There are 11 hidden switches. A switch that is on adds its own fixed numbers to the row, and there is some noise. The rows also spread widely along 13 directions, which tell nothing about the answers.
In the rows, zero is written as 128.
Some rows, each with its switches (1 for on, 0 for off) after it:
[166 178 151  63  63 112 140 163  94  89 170  75 135 112  78 140  91 133
 102 200  94  97 138 137 101 164 126 126  89 121  97 105 153 100 172  85
  81 172  98] | 1 1 0 0 1 1 1 0 0 0 1
[161 144 206 102 115 119  87 118 122  90 157 108 100 135  99 124 150 116
 103 138 124  55  85 134  92 130 187 121  80  97 103 141 102  82 178 180
 135 120 151] | 0 0 0 1 1 1 0 1 0 0 0
[114 141 117  94 142 138 145 172 122 112 166  85  87 141 140 154  95 176
 127  69 166 114 154  86  54 129 135 101 111 112 127 102 199 117 172 134
 125  87 163] | 1 0 1 0 0 1 0 1 1 0 0
[102 135 119  97  73  94 144 199  93  76 162  83  90 120 124 118 111 133
 108  91 164  83  96 113  47 109  96  72  67 143 157 124 155  87 151  68
 116 127 171] | 1 0 0 1 1 0 1 0 0 1 1
[109 169 101 130 130 104 137 164 181 151 102 201 132 125 140 163  94 134
 112 122 117 100 171 129  76 122 147 112 149 155 125 147 150 133 106 128
 157  80 108] | 1 1 1 1 1 1 1 0 0 0 0
[ 77 163 106 120  83  70 105 149 121  92 115 139  99 110 117 118 112 136
 104  89 138  97  75 118 124 100 163 105 126 158 163 135 119 116 121 130
 131 138 137] | 0 0 0 0 0 1 1 1 0 0 1
[157 152 125  98  29  99 122 147 139 108 118 117 155 140 113 167 107 148
 112 110 142  92 122 111 102 181  98 134 108 114 143 120 140 107 172 126
 140 153 134] | 0 1 1 1 1 1 1 0 1 0 1
[129 120 110 110  62  86 147 157 138  96 136  91 129  80 114 178 163 143
 109 111 119  77 140 107 130 127 120 119 123 160 168 119 116  98 166  97
 160 128 135] | 1 1 0 0 0 0 0 1 0 1 1
[ 86 162  82  77 128  93 148 164 116  77 131 100  76  98 103 151  99 167
 146 100 133  93 109 123 107 127 152 105 149 140 158 139 153 132 147 152
 123 124 118] | 0 1 0 1 1 1 1 1 0 0 1
[114 181 209 127  82  87  87 169  90  65 144 109 126 177 122  55  60 145
 123 179 118 122 152 102 126 144 123 124 138 119 103  97 167 132  81 100
 116 126 131] | 0 0 0 1 0 0 0 1 0 0 1
[165 131 138  92 133 107 140 165 106  94 153 132 130 125  77 133  91 109
 130 188  82 103 130 157 138 139 130 106 141 115 113 178 113 161 103 146
 142 139  60] | 0 1 1 1 0 1 0 1 0 0 0
[108 171 135  55 164 101 146 157  91  69 128  82  82  99  89 158  98 185
 161 155  89 115 142 103 122 159 133 126 184 140 141 117 170 141 144 109
 148 128  94] | 1 0 0 1 0 0 0 0 0 0 0
[138 117 135 123 151 104 122 142 140 132 143 161 144 127 109 148 121  98
 103 169  95  79 146 144 109 117 164  95 105 123  96 167 107 143 104 144
 131 103  80] | 0 1 1 1 1 0 1 1 0 0 1
[172 169 173  63 104 107 142 192  98 103 183  85 126 127  85 158  89 140
  97 141 107  80 180  89  56 153 151 108 104 114 109  98 185  97 181 107
 134 112 149] | 0 0 1 0 1 1 1 0 1 1 1
[104 114 117 112  95  69 101 133 114 127  82 135 164 101 152 182 137 141
 122 162  89 125 134  88 143 145  98  98 140 141 157 115 130 115 100  44
 164 147  90] | 0 1 0 1 1 0 0 0 0 1 1
[172 146 124  87  53 105 165 176  73 133 154  74 130 101 141 148  85 120
  70 111 135 147 123  57 111 101 165 104  98 108 169  56 159  81 140  94
  78 160 136] | 1 0 1 1 0 1 0 1 1 0 0
[155 135 161  95  68  63 105 165  91  60 143 110 119 129  81 118 102 116
  91 127 117  80  91 101 145 138 153 100 127 128 159 143 119 124 126 142
 151 134 121] | 1 0 0 0 1 0 0 1 1 1 1
[183  98 134 109 111 112 170 184 115 115 155 121 110 131 112 145 124 103
 119 105 140  89 122 125 101 117 119  94 131 111 162 152 122 127 131 146
 162 101 132] | 1 1 0 1 0 0 1 0 0 0 0
[139 154 140 135 113 135 143 167 137 126 154 136 122 133 134 122 110 124
 112 124 142  93 158 137  71 114 141 114  98 129 109 127 141 107 131 143
 106 100 137] | 0 0 1 1 0 1 1 0 0 1 0
[116 210 144  94  71 100 105 135 132  73 154 113 148  99  64 136 108 151
  88 185  94  61 145 152 105 163 159 137  76 173  63 128 125 104 179 104
  93 156 113] | 1 0 0 0 1 1 1 0 1 1 0
[ 72 181  83  71 129 124 115 128  96  80 128 100  98 121 109 153  82 189
 130 149 130 114 101 139  87 168 136  99  94 131  90 127 169 132 154 132
  55 156  72] | 1 1 1 0 0 1 1 0 1 1 1
[174 124 141 105 127 138 170 195 114 128 146 117 123 147 138 141  89 139
 158 148 122 120 184 125  87 158  88 118 168  94 140 123 180 134 111 129
 142 104 121] | 0 1 0 1 1 0 1 0 0 1 0
[172 151 227  56  93  47 104 176  69  96 155 114 123 141  91 154  97 114
  71 145  78  82 122  41  72 134 164  73 117 107 129 101 157 104 136  70
 192 120 160] | 0 1 1 1 0 0 1 1 1 0 0
[163 165 123 115  60 126 153 185 132 150 131 144 142 144 139 133  68 134
 105 120 137 145 154 110  65 152 100 114 114 107 131 107 174 108 124  92
 118 125 136] | 1 0 1 1 0 0 0 1 1 1 0
[ 86 152 171 121 172 118 114 167 127 105 135 136  74 140 157 130 121 146
 126 113 128  78 151 103  39 103 164  89 128 141 123 124 168  99 114 137
 146  63 162] | 0 0 1 1 1 0 1 0 0 1 0
[ 71 149  97 138  88  71 128 175 115  88 174 114 151 115 111 105  86 129
  68 111 145  99 162  91 123  85 151  86  81 188 120 127 147 143 118  77
 113 126 144] | 0 1 1 0 1 1 0 0 0 0 0
[151 171 126  89 125 113 129 132  97 155 135 133 112 118 108 130  76 129
  75 126 122 146 107  98 107 121 209 119 105 100 123 103 156 116 133 151
  69 137 114] | 0 1 1 0 1 0 0 0 0 0 1
[135 145 124 140   4  89 146 187 133  86 117 108 126 130 152 121 113 139
 118  85 160 114 141  93 131 131  89 133 158 148 203  93 137 107 112 122
 159 136 167] | 0 1 1 1 0 0 0 1 1 0 0
[136 165 106 128  58 106 163 203 134 110 147 141 124 136 112  94  61 130
 111 117 147 127 144 133  95 128 101 106 125 135 140 136 151 132 106 110
 113 124 134] | 1 1 0 1 0 0 0 1 0 1 0
[ 50 117  75  84 138 105 123 120  92  66 115  58 107  97 149 191 143 190
 157 108 138 101 102  99 126 142 113  94 119 147 148 120 147 128 158 107
 122 149  96] | 0 0 1 1 0 1 1 1 1 0 0

New rows, each followed by its switches (1 for on, 0 for off):
[180 183 143  85  68  88 110 118 132 145 108 173 129 123  85 158  96 130
  66 102 123 104  74 108  95 165 195 129 116 108 127 129 131  97 163 165
 124 138 134] | 1 1 0 0 1 0 1 0 1 1 0
[139 147 134  55 122 114 147 151  90  78 153  56 133 107 100 188 112 171
 140 170  95  92 161 103 112 170 125 118 130 125 117 106 166 124 172 116
 121 143  90] | 0 1 1 1 1 1 1 0 1 0 0
[ 78 175 104  53 132  56 113 153  87  58 139 105  82  93  75 159  83 167
 100 106 110  75  92  88 111 124 203  74 126 154 135 135 156 135 149 140
 118 124 105] | 1 1 0 0 1 1 1 1 1 1 1
[136 134 216 107 118 127  93 145  90  86 147 101 101 140 145 116 141 112
 118 207 104  74 116 143  74 126 133  97  83 111  94 113 131  72 115 108
  94 126 110] | 1 0 0 1 1 0 1 0 0 1 1
[ 98 153 125 111 164 132 135 195 126 118 154 133  99 127 150 130  84 125
 117 156 119  95 177 132  53  88 155  79 106 137 100 123 168 119  92 118
 101  83 100] | 1 0 1 1 1 1 1 1 1 0 1
[186  79 166 133  93 129 140 164 124 100 159  88 162 149 132 148 144 118
 138 170 119  90 186 129 145 154  76 132 136 106 138 129 134 131 127 130
 159 115 105] | 0 1 1 0 1 0 0 0 0 0 1
[ 96 178 101  55 139  75 105 135 116 111  93 150 105  97  87 185  96 161
 132 149  74 111 102 119 109 157 153 105 158 134 127 142 143 143 134 105
 166 145  79] | 0 1 0 0 0 1 1 1 1 0 1
[ 91 188 151  99  89  74 122 181 118  67 137 117 109 116 110 128  92 153
 105 153 105  73 163 102  94 125 158 104 132 174 126 112 158 112 117 109
 116 104 123] | 1 1 1 1 1 0 1 0 0 1 1
[142 141 155  89 141 122 115 117 110 117 139 108  83  96 121 168 155 131
 109 135 113  76 102 122 101 113 208 112 115 112 132 110 124  76 159 179
  97 123 115] | 0 1 0 0 1 1 1 0 0 1 1
[149 146  78  96 123 144 183 193 129 139 175 129 154 112  96 152  72 127
 116 166 113 116 175 167  67 149  95 105  90 131  88 160 165 139 145  85
  97 133  84] | 1 0 1 0 1 1 1 0 0 1 0
[174 127  96  99  97  87 159 192 136 153 155 154 169  91  87 166 100  82
  74 146  96  91 158 133  94 107 143  89  85 137 118 159 113 127 128  75
 144 125  98] | 1 0 0 1 1 1 1 1 1 0 1
[163 131 126 105 111 125 137 155 144 122 117 133 135 129 124 163 114 145
 144 154 104 115 160 135 125 168 104 134 171 114 136 132 150 142 121 139
 161 120  90] | 1 1 0 0 1 0 0 1 1 0 0
[110 159 154 112 119  84 111 143 119  79 169 102 117 107  86 132 125 128
  70 125 122  58 137  99 112  94 205 100  75 162 102 125 119 110 158 130
 110 105 132] | 1 0 1 1 0 1 0 0 0 0 1
[152 106 121  98 134 100 151 159 122 104 166  91 155 104  82 179 139 131
 129 137 111  73 170 119 129 140 123 115 114 135 119 144 126 138 170 103
 164 116 111] | 0 0 0 1 0 1 1 0 0 0 1
[ 99 127 106 119 119 142 125 147 135 109 125 128 110 108 145 143 140 123
 143 183 106 101 123 181 101 120  98 112 112 137 120 154 117 118 110 116
 118 144  79] | 0 1 1 0 1 1 0 1 0 0 0
[174 110  96  82 110 147 170 168 109 141 133 116 112 147 132 165  99 141
 150 100 160 135  96 137  64 175  59  99 111  69 147 140 164 124 157 117
 134 135 119] | 1 1 0 1 0 0 1 0 1 0 0
[193 127  91 127  42 130 181 187 124 161 151 112 172 137 142 136  71 125
 112 107 166 148 157 115 113 144 103 131 113  87 150 103 163 113 135 124
  84 143 128] | 0 0 0 1 1 1 1 1 0 1 1
[116 102 140 144  92  97 124 196  91 116 160 120 136 164 167  98  91  92
  99 116 157 114 128  96  84  82 101  62  80 117 136 124 149 120  81  78
 124 113 139] | 0 0 1 1 0 1 1 1 0 0 1
[149 162 121 106  63 100 155 186 141 148 101 154 138 120 137 153  84 131
 114 135 111 144 146 108  88 151  84 128 150 133 167 112 159 103 115  65
 159 136 126] | 1 0 1 1 1 0 0 0 0 0 0
[176 153 150  74 114  76 146 164 138 135 163 151 147  99  61 182 115 107
  65 157  67  70 153 110  78 133 176 102 103 143 101 151 129 122 166  94
 169 110 117] | 1 1 1 0 1 0 1 1 0 0 0
[143 196 138  74 104 108 133 159 126 148 143 128 148 102 109 161  85 143
  96 178  82 109 178 111  70 142 169 121 108 126  85  94 165 102 149  76
 108 141 116] | 0 1 0 1 1 1 1 1 1 0 0
[143 128 116  93 108 120 115 133 110 148 129 135 153 138 117 153 102 131
 124 155 122 141  95 135  88 170  76  99  81  89  99 143 144 125 149  63
 131 163 107] | 0 1 0 1 0 1 0 0 0 0 0
[184 108 136 112  43  87 112 140 121 132 137 146 194 155 100 152  99 110
  78 151 117 113 103 116 125 182  89 100  77  91 111 160 126 135 140  94
 137 152  95] | 1 1 1 0 1 0 0 1 0 1 1
[178  74 136 141  65 118 161 176 112 135 146  91 130 126 175 146 142  95
  98 109 152 115 132  87 131  85 125  98 115 105 185  93 122  90 104 131
 115 121 127] | 1 1 1 1 0 0 0 1 0 0 1
[156 132 183 127  79 112 116 161 118 117 133 115 142 143 153 126 116 118
 122 168 105 115 154 107 121 130 110 126 136 113 136 101 135 102 101 105
 145 131 120] | 0 0 1 1 0 1 0 1 0 0 0
[138  96 119 103 121 119 119 145  88 101 129 114 104 132 136 141 123 117
 129 122 147  99  70 137 104 129 126  77  97  93 149 147 123 117 115 155
 108 135 102] | 0 1 0 1 1 0 1 0 1 1 1
[141 134  72 114 132 137 168 144 154 162 117 148  97  67 128 179 150 123
 122 109 111 116 121 155  97 112 158 128 134 135 162 146 107 103 142 155
 131 125 107] | 0 0 1 0 0 0 0 1 0 1 0
[176  86  53 104  89 133 179 155 107 161 134 112 150 127 138 175  96 121
 126  98 162 151  94 127 126 138 101 101 104  75 159 142 136 135 136 147
  91 156  86] | 0 1 1 1 0 1 1 1 0 0 1
[157 115 128 111 117 106 158 156 112 121 119 104 130 104 152 181 123 135
 122 157  99 108 161  93 145 120 168 114 166 125 160 102 139 113  98 157
 103 113  70] | 1 1 1 1 1 0 1 1 0 1 1
[ 84 125  73 102 119  93 125 149 112 138 125 119 162 130 130 173  89 164
 118 115 138 143 134  90  96 151  82  82  91 124 119 128 171 146 140  42
 133 142 109] | 0 1 1 1 0 1 0 0 0 0 1
[138 175 201  68  73  93 104 147  83  75 158  64 127 144 103 142 107 161
 108 177  98  89 142  87  87 169 126 123 104 116 106  80 177  94 172  84
 117 148 141] | 0 1 1 0 1 0 1 0 0 0 1
[115 208 172  99  96  62  74 128 136 124 130 162 155 113  89 129  92 138
  54 156  89  90 150  84  94 130 203 113  90 153  74 108 141 107 145  80
 137 128 145] | 0 1 0 1 1 1 0 0 1 0 0
[107 168 125  92 128 100 125 154 121  74 128 140  65 117 102 137 105 144
 127 102 128  70  86 135  84 123 172 103 137 138 148 161 133 115 135 194
 130 111 123] | 0 1 1 1 1 1 1 0 0 1 0
[115 118 116 110  76  99 132 168 102 110 160  92 139 113 127 143 132 119
 104 110 149  93 108 115  77 115  86  86  59 138 136 125 131  96 163  42
 136 150 161] | 0 0 0 1 0 1 1 0 0 0 0
[107  99 108  88 122 120 128 169  45  70 160  65 114 153 143 128  83 155
 148 131 157 129 100 105 113 146  81  66 108  95 133 126 185 146 116 110
  96 147 103] | 0 1 0 0 1 1 1 0 1 1 0
[140 149 151  82 149 115 119 145 117 114 141 139  80 101  99 147 132 120
 105 129 110  78 100 134  64 118 187  91  99 115 123 144 119  96 146 152
 134 111 135] | 0 1 0 1 1 0 0 0 1 1 0
[146 125  96 119  17  59 125 116 123  97 133 104 208 108  81 157 128 123
  78 139 125  93 109 114 182 159 125 128  78 144 127 141  90 132 162  92
 112 182 105] | 0 1 0 1 1 0 1 1 0 0 1
[105 170 107 124  77  69 139 179 128 110 164 143 175 134  96 121  59 141
  66 135 123 105 177  95  94 130 138  90  86 167  85 137 172 151 120  66
 109 112 132] | 1 1 1 0 1 0 1 1 0 1 0
[133 125 175 101 132 112 111 169 122 101 155 117 128 171 109 133 106 142
 138 145 121  91 143 123  62 168  74  96  99  98  95 153 158 135 147  89
 176 103 135] | 0 0 1 1 0 0 0 1 0 0 1
[151 186 157 120 107 144 128 178 134 138 149 171 115 161 114  92  65 114
 107 174 123 114 142 174  46 149 123 114  94 111  78 142 157 117 110 128
  88 115 111] | 1 0 1 0 0 0 1 0 0 1 1
[132 157 133  84 140 131 149 133 123  63 165  69 113 101  84 161 136 161
 122 149 112  52 160 137 120 147 178 134 111 152  99 130 131 125 182 176
  96 116  96] | 1 0 1 1 1 0 1 0 1 0 0
[171 131  80 104  80 124 162 149 118 176 121 119 150 104 139 169 104 127
 102  98 148 148 118 111 102 144 133 121 102  98 157  97 146 101 152 109
  96 153 127] | 0 0 0 1 1 0 1 0 1 0 1
[109 180 135  95  69 116 134 171 109  64 127 109  65 115 121 119 109 136
 133 124 142  87  72 151  75 125 123 111 114 141 156 133 129  83 137 150
  98 148 127] | 1 0 1 1 0 1 1 0 0 1 0
[192 100 147  71  85 119 150 148  59 110 175  48 142 149 114 171 106 144
 113 116 152 116 108  70 107 164 119  95  82  60 132  97 168 104 184 127
  92 148 126] | 0 1 1 1 0 1 1 0 0 1 1
[120  85  71 122 140 131 142 150 117 132 160 109 151 121 122 150 116 131
 120 106 161 111 124 138 101 128 105  78  60 109 109 166 136 137 152 110
 106 127 111] | 0 0 0 1 1 1 0 0 0 1 1
[170  94 102  90 126 124 154 158  87 167 131 126 123 114 150 174 104 110
 104 101 138 151 102  87 102 110 139  78 114  80 167 110 145 116 117 120
 125 136 108] | 0 1 1 1 0 1 0 0 1 0 0
[155 123 184  71 171 112 120 161  84 111 151 113  72 123 115 156 120 118
 119 151  89  94 113 102  83 112 177  86 134  89 136 126 147 100 125 148
 153 102 112] | 0 0 1 0 0 1 0 1 0 1 1
[153 143 146  93  71  56 127 174  97  94 127 134 113  99  95 147 111 102
  72 113  95  97  98  83 127 109 172  99 144 143 189 131 115 107 112 118
 176 136 134] | 0 0 1 0 1 0 0 1 1 1 0
